There are 8 hidden switches. A switch that is on adds its own fixed numbers to the row, and there is some noise. The rows also spread widely along 12 directions, which tell nothing about the answers.
(in the rows, 128 means zero)
Known rows, each followed by its switches (1 for on, 0 for off):
[111 124 100 170 179 151 129 120  90 155 163 137 183 137 123 147 139  86
  93  89 127 151  83 121  72]	0 0 1 0 1 0 1 1
[131  69 105 160 112 103 102 130 104 137 179 149 130 188 169 126 151 113
 144  94 133 142  61 109 149]	0 1 1 0 0 1 1 1
[123 121  77 131  74  93 133 124 127 187 136 131 105 176 169  96 161 116
 177 148 178 126  94  93 144]	0 1 1 0 1 0 1 0
[121  83 112 129 181 127 100 114  97 150 102 162 138 166 167 134 102  67
 121  82 187 133 115 123 147]	0 1 1 1 1 0 1 1
[115  63 105 163 140 114  73 145 111 134 183 159 120 171 178 153 136 141
 129 109 137 135  73 120 194]	1 0 1 0 1 0 1 1
[105 109  98 152 183 163 149 142 110 152  93 151 140 161 137  88 111  60
  88 145 157 160 153 149 120]	0 1 1 0 1 0 1 0
[ 70 120 129 136 187 133 123 134  93 136 162 134 162 118 124 119  85  68
 119 180 137 156 114 146 160]	0 0 1 0 0 1 1 1
[117  70 113 159  86 117  88 112 101 118 228 156 131 224 174 104 110  91
 180 112  87 119 110 108 140]	0 1 1 0 0 0 1 1
[111  95 110 141  86 111  75 119 101 161 177 153 154 176 138 157 139 119
 165  60 102 102  94 101 100]	1 1 1 0 1 1 1 0
[ 87 105 135 138 175 121 132 113  91 150 160 143 143 139  95 142 144  54
 134 116 124 124 143 164 112]	0 0 1 0 1 0 1 0
[121  84  83 156 107 111  59 122 104 110 199 133 134 158 129 116 135 158
 131  99  72 124  88 108 104]	0 0 0 0 1 0 0 1
[129 115  91 122  98 123 113 108 129 182 144 128 120 162 143  99 152 105
 155 150 154 127  95 113 115]	0 1 1 0 0 0 0 0
[132 110 123 102 150  99 130  80 121 176 141  99 107 164 172 143 117  71
 136 116 175 110 131 106 130]	0 1 1 0 0 0 0 0
[114 131 114 180 104 157 172 151 114 166 130 173 166 207 199  99 111  64
 129  81 116 165 124  89  95]	0 1 1 0 1 1 1 1
[113 130 123 128 173  97 109 112  95 123 160  95 137 109 108 119 107 120
 128 137 123 115 139 107  86]	1 1 1 0 0 0 1 0
[108 101 104 159  97 102 130 113 117 157 206 126 120 172 132 136 175 104
 158 124  96 114 115 127 105]	0 1 1 0 1 0 0 0
[134  57  61 143 138  78 119 142  94 118 130 116 111 202 130  66 145 105
 103 117 135 147  95 129 115]	0 1 1 0 0 1 1 1
[133  96 170 137 175 137  96 110 132 170 149 174 121 116 146 149 138 110
 146 133 174 117 121 137 158]	0 0 1 0 0 1 1 0
[ 87 126 167 126 134 105 133 135 136 156 155 124 109 113 138 166 101 109
 159 128 122 106 188 119 152]	1 1 1 0 0 0 1 0
[143  86  50 145 112  88 108 139 118 151 129 115  93 197 185  84 158 139
 118 132 157 129  81  99 136]	1 1 1 1 1 0 0 0
[115 135 142 165 166 147 144 119 114 155 163 147 153 122 152 135 124  89
 129 136 142 160 107 118 123]	0 0 0 0 0 0 1 1
[153  88 128 162 158 116 101 103 105 111 157 147 115 193 167  97 103 109
 129  91 111 108 166 104  89]	0 1 0 0 1 1 1 0
[100 142 134 164  89  91 156 161  74 133 116 168 176 136 165 106 140  93
 175  65 112 168  76  83 116]	1 1 0 1 1 1 1 1
[ 66 146 107 123 131 101 172 122  76 159 134 114 178 123  67 114 136  37
 151 104 113 142 122 133  52]	0 1 1 1 0 0 1 1
[124  91  75 176 156 114 171 151 112 133 122  96 123 186 156 113 135  99
  57  94 120 168 120 121 113]	0 1 0 0 0 1 1 0
[127 129  94 138 102 115 133 137  68 131 116 143 171 163 177  42 138  87
 135 114 134 176  42  90 128]	0 0 1 0 1 1 0 0

New rows, each followed by its switches (1 for on, 0 for off):
[108 110 146 142 146 156 131 145 123 136 111 148 145 141 166 117  83  93
  97  92 110 150 152 112 133]	0 1 1 0 0 1 0 0
[107 137 149 146 140 129 139 157 118 133 112 156 140  91 109  79 125 122
 141 149 123 147 150 121 109]	0 1 1 0 0 1 1 0
[108 137  90 146 124 139 158 133 119 167 135 130 142 152 147  81 136  82
 125 165 132 174  95 123 114]	0 0 0 0 0 0 0 1
[ 86 125  79 133 126 102 127 130 107 154 164  98 145 128  87 108 139 112
 130 172 122 131 106 127  98]	0 1 1 0 0 1 1 0
[ 86 116  84 165 154  79 146 123 107 134 220  77 119 169 131 141 124 104
 111 153  87 107 140 116  83]	0 1 1 1 1 1 0 1
[ 93 152 123 125 145  99 144 136  86 122 144  79 163  93 152 104  98 113
 107 140 119 158  85  86 139]	0 0 1 0 0 1 0 0
[125 139 110 157 139 125 170 136 106 157 110 147 138 164 195  93 124  75
 127 115 160 173 104  96 132]	0 0 0 0 1 0 1 1
[ 67 173 121 180 104 113 200 147  90 147 179 102 178 127 144 143 142  84
 140  95  87 148 113  87  88]	0 1 1 1 1 0 1 0
[147 123 128 216 158 128 162 150 114 121 180 156 119 173 161  63 157 119
 115 151  80 134 152 117  51]	1 1 1 1 1 1 0 0
[ 67 131 121 144 138 114 189 155 117 157 112 119 141 120 107 146 129  63
 120 114 119 167 152 142 125]	0 1 0 0 0 0 1 1
[ 92 139 173 150 189 160 106 111  97 129 180 152 167 111 150 134  64  75
 149 155 123 121 153 118 129]	1 1 1 1 0 0 1 0
[ 90  97  75 165 133  99 123 154  96 111 193  93 141 173 170 122 108 125
  82 119  82 150  86 103 146]	0 0 1 0 1 1 0 1
[128 104 120 160 122 110 168 147 125 136 133 127 104 148 133  92 167 107
 116 114 108 147 139 129 106]	0 1 1 0 0 0 0 0
[ 78 129  86 150 101 106 193 170 126 166 140 101 121 170 135  90 140  89
 111 147 104 156 135 127 128]	0 0 1 0 0 1 1 0
[136 110 168 118 157 138 119 111 107 149  94 177 143 143 179 107  91  63
 138  85 150 152 128 115 141]	0 0 0 0 0 1 0 1
[109 102  90 167 124  97 151 165  89  97 136 110 144 136 120  81 147 120
  93  85  79 167  94 109  89]	0 1 1 1 0 0 0 1
[100 115 130 118 126 128 123 110 128 185 151 121 142 157 150 164 113  84
 124  74 121 110 134 114 108]	0 0 1 1 0 1 0 0
[124  96 124 128 128  84  79 117  73  99 167 135 143 130 165 107 126 128
 152  93 124 137  58  88 161]	0 0 1 0 1 0 0 1
[103  77  65 146 129 121 112 142 119 137 147 144  96 188 112  48 150  94
 129 206 120 137 144 170 129]	0 1 1 0 1 0 0 0
[100 105 110 107 115 111 108 106  97 155 117 145 146 189 163 120  84  52
 150  85 127 130 139 110 121]	0 1 0 0 1 1 0 1
[148  85  79 139 127 151  96 112 120 151 128 153 132 220 168  84 101  90
 114  82 131 139 122 109  91]	0 0 0 0 0 0 1 1
[107 128 121 118 196  40 170  98  97 164 141  90  98 128 109 135 150  62
 146 163 175 117 150 142 110]	0 0 0 0 1 1 1 1
[ 86 122 144 159 107 139 126 139 126 160 180 152 153 125 128 151 130 114
 156 126 103 132 127 120 132]	0 1 1 0 0 1 1 0
[132 107  98 160 146 108 138 153 102 129 129 132 128 137 146  73 164 129
  99 134 128 161  82 119 125]	0 0 1 0 1 1 0 0
[104 122  96 114 116 102 132 125 117 152 108 124 113 133 138  73 132  94
 155 177 157 144 115 125 147]	0 1 0 1 0 0 0 0
[ 96 100 111 192 151 132 148 171  93 116 162 160 160 145 112  86 149 100
 102 121  83 170  96 146  99]	0 0 1 1 0 1 1 1
[ 89  91  73 117 158  83  84 124  88 124 140 122 123 122  77  87 138 107
 136 169 137 123 111 153 115]	0 1 1 1 1 0 0 1
[156  90 109 146 142  61 120  92  91 127 162 122 105 178 152 114 158 101
 161  94 151 117 110 103  97]	0 1 0 0 1 0 1 1
[ 85 122 113 158 149  74 161 133  73 144 194 115 145 131 114 116 192  76
 145 177 116 154  60 152 134]	1 0 1 0 1 1 0 0
[134 141 129 141 177  87 180 118  89 144  98 110 129 105 126  95 164  74
 124 131 158 158 108 124  86]	1 1 0 1 0 0 0 0
[ 73 110 101 130 145 108 117 123  91 160 158 122 166 105 102 168 147  86
 142 134 160 157  51 134 156]	0 1 1 0 0 0 1 1
[127  44 103 110 151  99  93 108 103 133 124 137 103 200 170 118 115  65
 117  90 156 144 100 147 188]	0 0 0 0 0 0 0 1
[ 79 113 115 156 146 118 137 157  79 117 131 129 159 129 137 123 122  91
 106  99  96 156 105 127 134]	1 1 1 1 1 0 0 0
[ 94 116  90 122 141  83 128 121 107 122 183  57 110 140 125 104 110 114
 108 163 101 120 134 117 126]	0 0 1 0 0 0 0 0
[149 107 135 142 125 125 127 139 126 183 113 179 135 145 158 116 166 109
 136  83 147 153  78 115 110]	1 0 1 0 0 1 0 1
[120  76  79 152 145 108 132 121  83 137 156 145 142 182  92  72 180  62
 119 136 104 164  74 171  80]	0 0 0 0 0 1 0 1
[159 101 121 144 169  88 114 123  93 104 127 117 121 120 148  94 134 137
 119  98 160 142  92  86 112]	0 1 1 0 0 0 1 1
[103 110  57 118  91  63 106 135 127 182 162  91 105 165 139 130 145 145
 148 156 146 124  81 105 141]	1 0 0 0 0 1 1 1
[142  91 103 132 149  73 107 128  79 115 127 120 129 139 159  90 143 116
 131 107 155 149  53  97 136]	1 1 1 1 0 0 0 1
[101 135 171 116 132  97 111 122  84 127 125 152 156  97 151 137 106  92
 171  72 114 139 116  98 141]	1 0 0 0 1 0 0 1
[134  91 137 166 174 113 105  96 127 141 203 126 108 137  96 159 156 127
 130 101 110  82 161 133  57]	0 1 1 1 0 0 1 0
[138  85 126 129 114  71 112 126 140 127 138 122  66 167 172 117 108 137
 158 109 139 112 170  98 158]	0 1 0 0 0 0 1 1
[ 88 115  88 160 119 145 147 175 129 149 124 152 118 163 144  69 125 109
 114 165 118 157 148 141 149]	0 0 1 0 1 0 1 0
[ 99 126 145 136 140 136 135 154  97 129  90 161 143 132 185  84  91  81
 134 133 139 166 129 111 179]	1 1 1 0 1 0 0 0
[ 63 112 130 130 165  91 164 148 115 165 129 104 124 121 112 187 134  82
  99  91 125 126 163 147 148]	0 0 1 0 1 1 1 0
[ 96 120  99 136 102 114 165 166 134 204  78 169 118 161 158 128 162  81
 146 111 169 167 116 135 162]	1 0 0 0 1 0 1 1
[ 98 142 128 181 116 157 202 173 141 209 133 178 149 160 125 120 170  70
 128 120 106 165 136 146  71]	1 0 1 0 0 1 1 1
[122 126 115 193 126 152 137 149 149 169 168 166 125 146 140 119 156 145
 129 147 114 126 147 116  88]	0 1 1 0 1 1 1 0
[ 92 137 101 135 151  85 128  97  93 143 178  73 145 109 126 156 129 106
 140 148 150 125  92 104 124]	0 1 0 1 0 0 1 0
[ 98 101  68 141  97  58 154 137  98 133 158 111 100 172 113  52 167  87
 174 201 134 156 101 142 140]	0 1 0 0 0 0 1 1
[107 138 115 130 150  98 135 136  96 146 122 128 141 104 131 105 134 109
 141 134 157 147  99 107 128]	0 0 1 0 1 0 1 1
[121  81 130 133 137  89 156 126 103 129 131 148 100 179 111  66 151  51
 150 122 109 137 162 161  98]	0 1 1 0 0 0 0 1
[123  97 132 145 166 123 105 130  85 143 120 177 150 144 146 108 134  82
 144 120 159 144  95 132 139]	1 1 1 0 1 1 1 0
[ 91 132  91 147 157  99 167 138 103 145 148  84 144 118 103 130 139  98
 103 133 128 152 110 116  93]	0 1 1 0 0 0 1 1
[111 146 133 140 104  69 160 130 111 137 153 113 107 127 157  98 140 119
 183 145 140 122 140  86 135]	0 1 1 0 1 0 1 0
[130  70  97 182 128 117  86 139 109  96 210 150 113 219 182  77 105 133
 113 113  63 115 134 107 112]	0 0 1 1 1 1 0 1
[116 108  74 131  92  94 118 107  98 157 178 119 124 209 131  82 147  80
 164 135 100 108 123 121  70]	1 1 1 0 1 0 0 0
[152 145 167 131 146 113 133  96  94 132 113 148 150 148 209 107  75  79
 153  64 139 133 139  58  93]	0 1 0 0 1 1 0 1
[109 107 102 124 118  89 144 123  75 147 136 113 158 143 159 123 160  74
 132  88 152 174  21 107 159]	0 0 1 0 0 0 0 1
[ 93 109 113 163 138  79 160 127  92 141 217 115 135 158 107 114 165  78
 149 156  98 137  99 143 104]	0 0 1 0 0 1 1 1
[138 111 116 143 130 156 132 109 116 151 142 130 142 194 215 106  88  77
 110  97 136 146 112  84 127]	0 1 1 0 0 0 0 0
[106 111 135 157 161 108 104 115  75 115 187 128 172  93 117 127 150 114
 134 140 120 146  50 121 123]	0 1 1 1 0 1 0 0
[121 113 109 134 135  85 102 108  75 120 164  94 161 147 137 139 115 110
 130  75 107 127  85  87  93]	1 1 0 0 0 1 1 0
[137  83 115 168 141  74 110 121 114 117 177 110 105 134  99 147 181 157
 113  80  80 106 137 124  70]	0 1 0 0 1 1 0 0
[113  43  79 144 147 108  92 130 103 121 156 137 114 209 143 110 122  88
 113  96 127 128 113 142 141]	0 1 1 1 0 0 1 1
[130  89  99 161 165  87  87  95  90 138 225 119 130 160 146 145 148 113
 153 150 151 114  60 113 121]	1 1 1 1 0 0 1 1
[118  64 110 114 101 108  88 128 111 158 111 151 140 166 115 150 145 106
 131  24 127 121 103 124 122]	0 1 1 0 0 1 1 0
[150  66  64 163 154 121  97  91  97 127 188 102 136 234 183 136 106  90
  90  73 126 131  89  99  98]	0 1 0 0 0 0 1 1
[114  80 107 126 120  81 121 122 105 141 125 125 111 161 118 136 157  97
 129  51 113 105 143 126  99]	0 1 1 1 1 0 0 0
[ 63 126  82 161 126  83 192 158  73 125 127 100 152 138 116 109 160  67
 120 125 116 176  98 135 137]	0 1 0 1 1 0 1 0
[ 72  91 110 177 134 105 141 140  94 164 188 164 149 165 125 163 173  66
 159 148 125 158  78 165 160]	1 1 0 0 1 1 1 1
[157  93 110 156 121 120 111 146 140 121 121 140  83 164 196  60 125 155
 115 128 130 141 131 100 152]	0 0 0 1 0 0 0 0
[133 106  96 170 111 162 145 158 130 176 100 176 139 174 153 102 169 111
 105  68 133 157 108 118  99]	0 0 1 0 1 0 1 0
[115 107 108 144  68  88 118 157 126 172 161 159 113 135 129 109 192 144
 190 139 134 144  67 119 152]	1 0 1 0 0 0 1 1
[111 104 124 143  96  82 125 128 142 170 179 139  92 169 178 141 138 122
 180 138 141 114 123 109 169]	0 0 0 1 0 1 1 1
[104  89  62 160 104  83 118 147 128 141 173 105 100 200 200 132 112 139
 126 147 138 138 103  93 187]	0 1 0 0 1 1 1 1
[149 113  85 146 113 121  83 116 111 131 150 139 125 162 124  64 132 150
 146 120 115 107 135  93  54]	0 1 1 0 1 0 1 0
[121 143 128 157 159 152 144 141  94 140 131 135 175 108 133  98 139  98
  97 114 111 172  82 115  88]	1 0 1 0 0 0 0 0
[144  79 127 110 171  55 114  92  57 111 135 125 127 149 128  79 149  59
 153 127 167 143  67 131 129]	0 1 1 0 0 1 0 1
[100  85  90 159 137 163 127 136 123 146 136 134 147 170 150 139 124  84
  78 100 111 167 107 140 141]	0 1 0 0 0 0 0 0
[136 125  70 151  60  71 139 145 131 128 155  93  84 173 174  60 156 170
 138 134  96 129 122  77 117]	0 0 0 0 1 0 0 0
[125  85 105 171 155  92 107 129 115 129 171 159 100 152 125 100 156 128
 153 178 139 131 124 145 131]	0 1 0 0 1 1 1 1
[ 88 100  55 118  95 117  76 123  83 133 126 111 182 157 139 144 104 108
 109  49 108 152  58  88 121]	0 1 0 0 1 0 0 1
[134  79 122 163 149 122  85 121 119 122 164 144 114 174 166 152 111 132
 123  81 110 111 153 110 127]	1 1 0 0 1 0 1 0
[147 117 118 163 131  59 126 122  97 109 188 101 107 126 118 103 179 163
 145  99 102 106 118  91  76]	0 0 1 0 1 0 1 0
[139 113 120 156  72  59 138 148  96 116 187 135 108 150 171  52 182 142
 191 151 108 154  48  88 150]	1 0 1 0 0 0 0 1
